There are 9 hidden switches. A switch that is on adds its own fixed numbers to the row, and there is some noise. The rows also spread widely along 10 directions, which tell nothing about the answers.
Known rows, each followed by its switches (1 for on, 0 for off):
[-10  17   6   8   3   7  15 -18   0  25  10  -9 -10   7  -7  -6  -1  12
 -13  -9   8  -2   4   8  -4   3  -1   3]
1 1 0 1 0 1 1 0 0
[ -1  10  11  13  13   4   7 -11 -15  17   8  -5 -21  13  -9  -2   8  13
  -9 -15  -5  -1   2   0 -12 -11   0  -1]
1 1 0 1 1 0 0 0 0
[-15   7  21  13   5   8  -3 -14   2  11   8  -9  -9  -5  -6  -9  -5  -2
   0  -2   4  12  -9   3  -3   0 -15   5]
0 0 0 0 1 0 0 0 0
[  3   1  -1   0  -5  -7  14 -10   6   1   8  -4 -10  -3   3 -10   0  11
   4 -10  -4  11   7  19  -2  -2   2   7]
1 1 0 0 1 0 0 0 1
[  2  -5   1   9   6 -10  -4  -3  -8   7  12  -4 -15  -3  -4  -4   4   5
   7  -8  -5  11  -6  -5  -6  -7 -10   7]
0 0 0 0 1 0 1 0 1
[ -1  13   2   5   7 -12   4 -12   1   4  15 -14 -20   8  -3  -6   4   4
   2   1  -4   5  -5  11  -7 -14  -7   4]
1 1 1 1 0 1 0 1 1
[  0   5  -1   6  -4  -2   7 -15   0   0   7  -5  -6   0  -1  -9  -9   3
   5  -2   6   3  -2  -1   3   2  -4   7]
0 1 0 0 1 0 0 0 1
[-1  9  2  5 -2  0 10 -5 -5  8 10  1 -4 -2 -2 -2  0 15  2  1  2  1  1 18
 -9 -7  3  2]
1 0 0 1 0 0 1 0 0
[ -5  -4  11   5   0   6  11  -6  -4  12   6   7 -10 -15  -3 -15   6  18
  -4 -19   0  16   2  15 -12   2   3   4]
1 0 1 0 1 0 0 1 0
[  2  12   9   9  -4  -5  10 -11   2   6   8  -8  -8  -1  -1   0   1   7
  -3  -2  -5  -8   9  15   1  -9   0   2]
1 0 0 1 1 1 1 0 0
[ 16  -4   3   9 -13  -4  -3  -8  -5 -15  -1   8  -1 -14   1   0  -6  -1
  12   3  -4  -7  -2  -4   7  -3  -6   2]
0 0 0 0 1 0 0 1 0
[ 0  5  0  7 -6 -3 11 -8 -1  4  8  0 -3 -6  0 -8 -4 10  3 -1  3  3  1  8
 -2  0  0  6]
1 0 0 0 1 0 1 0 1
[  1   1  12   9  -2  -2  -2  -7  -1   9   4   2 -10 -11  -2 -10  11   7
  -4  -5  -4   3   0   6   0   0  -6   4]
1 0 0 0 0 1 1 0 1
[ 0 11  7 12 -2 -3  5 -9 -4 13  5 -3 -8 -4 -3 -5  5 12 -6 -8 -3 -6  8  6
 -2 -3 -3  2]
1 1 0 0 1 1 1 0 0
[  9  -3  -5   8  -9  -4   7   2  -8   6   6   5  -3 -24   2  -4   2  17
  11 -12  -7   6  11  11  -5  -3  -2  12]
0 1 0 0 1 0 1 0 1
[ -2  -1 -11   2  -4  -2   7  -6  -6  -1   9   7   2  -1  -2 -10 -13   9
  10   3  13  12 -17   0 -12   6  -2   4]
1 0 1 0 0 0 0 0 0
[ -4   7   5   7  -2   4  20  -8  -1  26  11  -4 -10 -10  -2  -3   2  18
  -5 -18  -4   5  15  23  -4   2  -1   9]
1 1 1 0 1 1 1 0 1
[  7  -3 -11   4  -8  -7  20 -18   3   9  11  -9 -13   1  -1 -13  -3  11
  -8 -22   2   1   9  -9  -1   7   9  12]
1 0 0 1 1 1 1 0 1
[ -3   1  19   9   6   9  12 -13  -6   7  12   0 -22   1  -7 -14   0  11
  -1  -7  -1  12  -5   5 -14  -7  -1   9]
0 0 0 0 1 1 1 0 1
[  6   4   9  12   2   3   8  -7 -14   7   7   6 -15  -4  -5  -5   3  16
   3  -6  -5   0   3   4 -10  -9  -1   7]
0 1 0 0 1 1 1 0 1
[ -5  13   8  10  -3   2  -1  -3  -6  19   0   5  -1 -15   0  -5  12  16
 -11 -12   0  -3  12  14  -1   2  -1  -2]
1 1 1 0 0 0 0 0 0
[  0  -1 -14   1  -6 -12  13  -8   4   1  13  -7  -3  -6   0 -10 -11  13
  15  -3   3  14  -4  15  -8  -2  -2  11]
0 1 0 1 1 1 1 0 0
[  4  -3  10   4  -1  -5  -1 -19   2   5   0   8  -9   1  -5 -14   5   6
  -2  -1   3   5  -8   1  13  10  -5  -3]
0 1 0 0 1 1 1 0 1
[ -7  12  -2   2   5  -6  18 -21   1  12  13  -7 -17  18  -4 -15  -3  12
 -10  -6  10   2  -7  -1  -6   2   5  -2]
1 1 1 0 1 1 1 1 0
[  0   4   0   5  -3   4  13 -20  -2  14   6  -3 -14   7  -2 -13  -1  10
 -14 -20   7  -2   5 -12   0  11   4   4]
1 1 1 0 0 0 0 0 0
[ -2   5   6   4   2  -2   4 -10  -1  14   9   0 -13  -3  -2  -9   4  12
  -3  -6   2   6   1   9  -2   1  -3   4]
0 1 1 0 0 1 1 0 1

New rows. What belongs after each?
[  7  -2   3   5   1   2   8 -10  -6  16   8   0 -15  -3  -6  -1   4  14
   0 -16  -5   4   6   9  -5  -2  -3   6]
0 1 0 1 0 1 1 0 0
[  4   3   5   6   0   2   7  -8  -8   9   8   6 -10   2  -4  -4   2   8
   0  -2   1   1  -3   1  -5  -1  -2   2]
1 0 0 0 0 0 1 0 1
[ -3  11   0   6   0 -14   4  -6   3   2   9  -6  -8  -1   0 -14   5  12
   2   4   0   5  -3  14  -5  -9  -1   3]
1 1 0 0 1 1 1 0 1
[ -3   9   4   7   5  -2   7  -9  -6  12  14  -7 -14   9  -5  -2  -1   7
  -2  -3   0   0  -3   2 -13  -8  -3   4]
1 0 0 0 0 1 1 0 0
[  4   4  14  14   1   7   9 -11 -10   3   9  -3 -19   0  -5  -5   0   6
  -2 -11  -7   1   3  -5 -10  -9  -3   9]
1 0 0 0 1 0 0 0 1
[ -2  -1 -13   2  -6  -4  10 -11  -2   4   7   7   6  -3  -1 -10 -12   9
   7   0  15   9  -9  -2   1  13   1   5]
0 0 0 0 1 0 1 0 1
[  3   4   2   4   0  -7   5  -7  -4   4  10  -1 -11   6  -1  -5   4   9
  -3  -3   1  -1   0   0  -5  -5   2   0]
1 0 0 0 0 0 1 0 0
[ 1  6  2  7  0 -1  6 -6 -6 13  9 -1 -9 -5 -3 -5  6 12 -3 -7 -1  3  4  7
 -5 -3 -1  4]
1 0 0 1 0 0 1 0 1
[ 11  -6  -8  -4   3 -12  17 -13   1   9  11  -7 -20  11   0  -4   6  14
  -1 -22  -9  11  10  14  -2  -3   7   5]
1 1 0 1 1 0 0 0 1
[ -5  10   2  10  -4   1   9 -10  -4   5   6   3  -5  -9  -1 -19  -2  17
  -1  -4  10   4   0   2  -8   1   5   8]
0 1 0 0 1 1 1 0 1
[  1  11   5   7   1  -4   1  -7  -5   4   8  -1 -10   3   1  -4   4   9
  -6  -2   2  -6   6   0  -4  -8   5   1]
0 0 0 0 0 0 1 0 0
[  8   1   9   5   4 -10  -2  -7  -4   1  10  -1 -22   2  -3  -5  11  10
  -2  -5  -8   2   1   5  -6 -14   0   2]
0 0 1 1 0 1 1 0 0
[ -2   5  -9   6  -4 -12  -2   0  -4  11   9   0   1  -8   1  -2   1   9
   3  -1   4   1  -3   4  -3   1  -5   2]
1 0 1 0 0 0 1 0 0
[  3   5  -5   7   0  -2  10 -12  -7   0  16 -10 -16  13  -3  -1 -11   1
   2  -6   1  -2  -5 -14 -12  -6  -3   9]
1 0 1 0 0 0 0 0 0
[ -5   3  -1   8  -1  -2   9  -6  -5   8   9   2  -3  -6  -3 -11  -4  14
   4  -4   6   8  -7   5 -13   1  -1   6]
1 0 0 0 1 1 1 0 0
[  4   3  -6   8  -2 -11  -2  -1  -9   1   8   5  -8  -5   0 -12   7  13
   1  -1   2   1  -4  -6  -9  -4   0   3]
1 0 1 0 0 0 1 0 1
[-16  11  -2   5  -1  -9  10 -14   9   6  15 -12  -5   2  -3 -20  -7   9
  -3   2  14  12  -9   7  -5   2   0   3]
1 0 1 1 1 0 1 0 0
[  3   3  -8   6  -2 -11   2   1  -7   1  11  -3  -4  -7   3   0  -2  12
   7  -8  -3   4   5   6 -10 -10   3   7]
0 0 1 0 1 0 0 0 0
[  9   5   5   5  -8  -5  14  -7  -1  -3   8   0 -10  -4   3  -4   1  13
   0  -5  -7  -4  11  16  -6 -10   7   6]
1 0 0 0 1 1 1 0 0
[  1   4  -6   6   2 -13  -1   1  -9  14   9  -1 -11  -8  -3  -7  12  17
   1  -9  -3   4   1   7 -12  -6  -4   2]
1 1 1 0 0 1 1 1 0
[-2  7  8  8 -1 -3  3 -6 -3 14  8  0 -9 -4 -1 -2  6  9 -6 -5 -2 -2  4  8
 -1 -1 -3  0]
1 0 1 0 0 0 1 0 0
[-12  26   3  20   8  -3   0   2 -18  24  10  -4  -5  -3  -5   1   7  17
  -5  -2   1  -8   4   6 -14 -12  -5  -1]
1 1 1 0 1 0 1 0 0
[ -1   9   0   7 -11  -2   4 -16   5  -6   8  -7  -7  -2   0 -18  -9   3
   0   3  11  -3  -4 -13   1   2  -3   8]
0 1 0 0 0 0 1 0 0
[  1   5 -12  -2  -2  -8  15 -15  -1   2  12   0  -6  16   0  -8  -8   8
   1   3  12   3  -8  -1  -3   3   6   2]
1 0 0 0 0 0 1 0 1
[ -5   5   1   4   1  -1   5  -3  -5  11   8   5  -6  -9   0 -15   8  20
  -3  -9   6  10   4   9 -13  -3   8   7]
0 0 0 0 0 1 1 0 1
[ -2  -1  -5   2  -9   3  17 -14   1   7  11  -3  -8  -1  -1 -18  -8  11
  -4 -14  11   6   1  -7  -8   9   6  11]
1 0 0 0 0 0 1 0 0
[ -1   0  13  12  -1   3   5 -10  -5   8   6   7 -13 -11  -6 -18   6  14
  -5  -7   0   7  -4   1  -7   1  -3   6]
1 0 1 0 1 1 1 0 1
[  6  -2   8   0   4  -5   3  -8  -3   4   9   2 -20   2  -2  -6   9  10
   3  -6  -6   6   0   9  -5  -8  -2   0]
0 1 0 0 0 0 1 1 0
[-11  12  11  12   4   6  -3  -7 -10  10   5   7  -3  -2  -5 -11   2   9
  -5   3  10   4 -12   0  -9   0  -5  -3]
1 0 1 0 0 0 0 0 0
[-15  17   8   5   2  -1   3   1   1  16   9   0  -2 -16   3 -10  10  19
  -1   0   3  11   9  31  -9  -8   0   4]
0 1 0 0 0 0 1 0 1
[  4   5   2   5  -1 -10   7  -9  -1  -3  12  -6 -12   2  -2  -6  -1   8
   7   4  -3   2  -6  10  -6 -12  -1   1]
1 0 0 1 1 0 1 1 0
[-6  7 -6  6  3 -1  5 -9 -7 12  9 -4 -1  0 -3 -2 -7  6  1 -8  9  4 -3 -4
 -5  3 -1  3]
0 0 0 0 1 0 0 1 0
[ -3  -1  -6  -4   1 -15  10  -7   9  12  17 -14 -20   3   3 -15  10  14
 -10 -20  -2  12  10   7  -8  -3   7   8]
1 0 1 0 0 0 1 0 0
[  2  -2  14   1   2  -7   2 -14   6   5   6  -1 -17   1  -2 -12  11   7
  -8  -9  -2   6   3   6   6  -1   2  -4]
0 0 0 0 1 0 1 1 0
[ 13  -6  -7   1  -2  -4  22 -10  -8   4  12   1 -21   3  -2 -11   0  19
   2 -19  -4   5   6  -1 -11  -2   8   9]
1 1 0 0 1 0 1 1 1
[ -9   9   0  10   2   1   0 -14  -6  24   6  -1  -1   4  -6  -7   0   5
 -12  -8  14  -4  -6 -17   3  14  -6  -2]
1 0 0 0 0 0 1 0 0
[  2   5   2   5  -3  -3  13 -10  -2   6   9  -3 -11   1  -1  -8  -1  12
   0  -6  -1   2   3   9  -5  -3   0   3]
1 1 0 0 1 0 1 0 0
[  4   2   3   9  -3  -4   8  -9  -6   3   7   3 -15  -3  -2 -18   5  16
  -2  -9   0   3   2  -2  -7  -3   4   5]
1 1 0 0 1 0 1 0 1
[ -1   5  18  11   6   0  -1  -3  -6   6   9  -4 -15  -8  -3  -1   7  10
   3  -8 -11   9   5  18 -11 -18  -4   5]
0 0 0 1 1 0 0 0 0
